There are 3 ways to turn a row about zero (a turn may also mirror it). The second row of each pair is the first, turned, with some noise. The first 27 pairs use one turn. New pairs use 2 turns, one after the other, and a turn may come again.
(in the rows, 128 means zero)
Some pairs, each with its turns in order after it:
[157 159 178 141 188 166 109 177]
[ 60 130 124 114 106 108 202  92]	z_746

[173 132 102 163 113 145 157  54]
[125 165 163 147 183 116  66  91]	z_746

[150 118 130  97 136 116 140 111]
[108 109 120 112 108 110 113 115]	z_945

[136 123 166  94 131 163 140  96]
[121 122 143 144  97  72 110 111]	z_746

[119  65 130 139  99 139 107 153]
[125 160 118  90 102 126 112 181]	z_746

[113 131 145 156 132 162 146 153]
[126 143 128  86 105 125 138 100]	z_746

[174  65 119  88 148 140 128 157]
[ 91 175 130  97 178 142 101 145]	z_347

[116  97 132 143 152 103 127 104]
[147 146 103 139 131 150 147 160]	z_347

[ 76 119 156  91 166 190  86 173]
[ 97  81 171 174 163 175  73 150]	z_347

[164 108 115 183 148  63 150 129]
[142 191  84 105  76 128 144 152]	z_347

[176 140 184 122 130 138 154 109]
[113 145 110 147 138  62 135  92]	z_746

[110 171 120  78 124 116  88 131]
[156  85 132 134 148  91  84 132]	z_347

[181 201 143 172 115 102 125 145]
[162 159 100  96 202 131  82 113]	z_945

[119  84 106  96 143 136  98 140]
[114 144 155 130  66 130 136 124]	z_945

[159 129 144 102 149  55  98 130]
[152 135 101  76  85 114  86 146]	z_945

[145 127 102 126 127 123 169 181]
[112 127 154 153 138 141  69 119]	z_945

[100  95 134 142 119 116 102 128]
[148 144 121 151 102 128 148 153]	z_945

[111 171 105 111 102 113 106 103]
[163  87 109 131 135  94 123 111]	z_347

[ 95 131 113 112 125 136  98 158]
[113 101 112 152 137 131  91 131]	z_347

[149 136 142 144 154  77 129 157]
[132 157 118 121  89 114 102 166]	z_347

[113 158 100 134 125 119 116 127]
[127 113 128 137 134 169 122 119]	z_746

[180  98 120 172  81 152 110 147]
[ 82 186 100  96 152 134  93 146]	z_746

[154  79 155  65 188 137 118 122]
[ 56 127 118  80  63 124 130 132]	z_945

[ 89 116 152 129 153 151 138 152]
[102 126 152 173 132 154 127 145]	z_347

[140 119 174 145  76  81 154 115]
[150 117  73 151 141  77  97 160]	z_945

[134 171 107 146 102  72 136 157]
[185 125 136 127 156 130  75 137]	z_945

[104 168 114 149 155 136 102 130]
[113 121 147 142 111 178 148 101]	z_746

New pairs. What belongs after each?
[164 124 121 129  83 165 121 156]
[143  98  98 161 158 118  94 126]	z_746 z_347

[126 108 181 157 161 165 119 110]
[ 79 122 186 124 130 147 137 114]	z_347 z_347

[ 95 160 141 131 150 130 154  69]
[152 122 138  75 109 149 181 133]	z_746 z_347

[ 72 156 104 122 129 120 150  97]
[ 89 179 133 135 133  90 100 134]	z_746 z_746

[171  99 161 144 189 183 123  96]
[151 119 126 204 163 108 142  71]	z_945 z_347

[147 106  96 127 191 128 131 125]
[116 147 176 157 119 131 139 176]	z_746 z_347

[199 103 183 107 117 115 114 151]
[106 126 186  97 111  95 108 182]	z_347 z_945

[117 105 102 236 147 101 173 104]
[ 73 101 135 171 138  82 156  38]	z_746 z_746

[151 167  68 132 113 101 151 128]
[118 160  75  98  97 116 162 103]	z_945 z_945

[151 125  95 134 125 128 113 153]
[108 136 122 160 120 131 117 107]	z_945 z_746

[148 125 136 119 103 148 144 133]
[150 110 113 115 124 141 137 145]	z_945 z_945

[155 126  98 199 123 130 114 140]
[166 126 148 105 101 162 117  67]	z_945 z_347

[146 185 171 116 168 135 133 185]
[136 167 111 171 167 104 190 107]	z_746 z_347

[167 122 129 157 135 131 179  69]
[122 143 141 200 140 123 180 106]	z_746 z_746

[ 93 102 144  93 136  76 133  98]
[116 141 127 128 132 174  65 130]	z_347 z_945

[177 159 152 119 122 114 128  96]
[166 114 102 129 122 181 134 133]	z_746 z_945

[134 147 193 144 134 197 128 134]
[171  81 163 113 116 149 180  93]	z_945 z_746

[146 132 139 130 125 155 159 132]
[162 130 119 129 144 112 132 149]	z_746 z_347

[100 137 130 177 142 176 167 189]
[149 120 172 123 204  84 142 112]	z_746 z_347

[140 134 142  72 182 145 128 118]
[115 101 137 166 186 101 139 150]	z_945 z_347

[109 177 155 122 136 105 127 113]
[ 89 138 145 112  93 132  95 129]	z_945 z_945

[154 123 138 122 109 149 161 130]
[164 125 105 129 144 114 112 148]	z_746 z_347

[110  86 112 127 145 141 137 127]
[144 133 139 149 111 150 118  98]	z_347 z_347

[154 152 154 164 129 177 103 130]
[134  86 163 137 135 138 155  78]	z_945 z_746

[157 117  98 126  94 142 124 132]
[134 107 114 149 144 146  87 142]	z_746 z_347

[140 116 102  99 121 105 118 108]
[111 137 116 129 110 158 107 148]	z_746 z_347

[203 118 124 101 130  94 130  99]
[148 132 110 117 111 204 105 157]	z_746 z_945

[ 99 131 130 139 123 113  88 124]
[ 98 116 135 121 107 136 132  93]	z_746 z_347

[191 140  64 166 155 152 147 132]
[103  98 134 198 122 135  70  93]	z_347 z_746

[163 147  96 104 122 126 177 137]
[124 153 155 174  97 126 125 157]	z_945 z_746

[112 116 119 121 139 146 138  75]
[116 159 120 137 150 126 170 117]	z_945 z_347

[171 122 166 157  59 132 124 151]
[123  72 165 155  94  83 131 165]	z_347 z_945

[ 85 114 148  73 111 148 119 110]
[ 91 130  99 131 107 181 121 157]	z_347 z_945

[130 137 111  88 117 147 124 105]
[143 157 114 144 102 127 143 145]	z_746 z_945

[165 147 130 136 121 153  41 136]
[111  74 111 204 109 144 134 102]	z_746 z_347

[146  69 106 166  93  79 169 133]
[129 111  52  89  95 164 130  91]	z_945 z_347

[123 165 119 107  79 160 128 154]
[140 147 127 163 128 107 186 114]	z_945 z_746

[102 108 115  89 111 162  91 120]
[119 138 190 119 120 120 162 150]	z_347 z_746

[148 137 140 141 134 150 131 151]
[137  89 143 125 126 122 140 138]	z_746 z_945

[154 113 155 149 128 130 136 161]
[141  91 155 110 133 132 106 124]	z_746 z_945

[196 194 118 162  98  92  99  65]
[134 100 106  55  80 132 108  39]	z_945 z_945

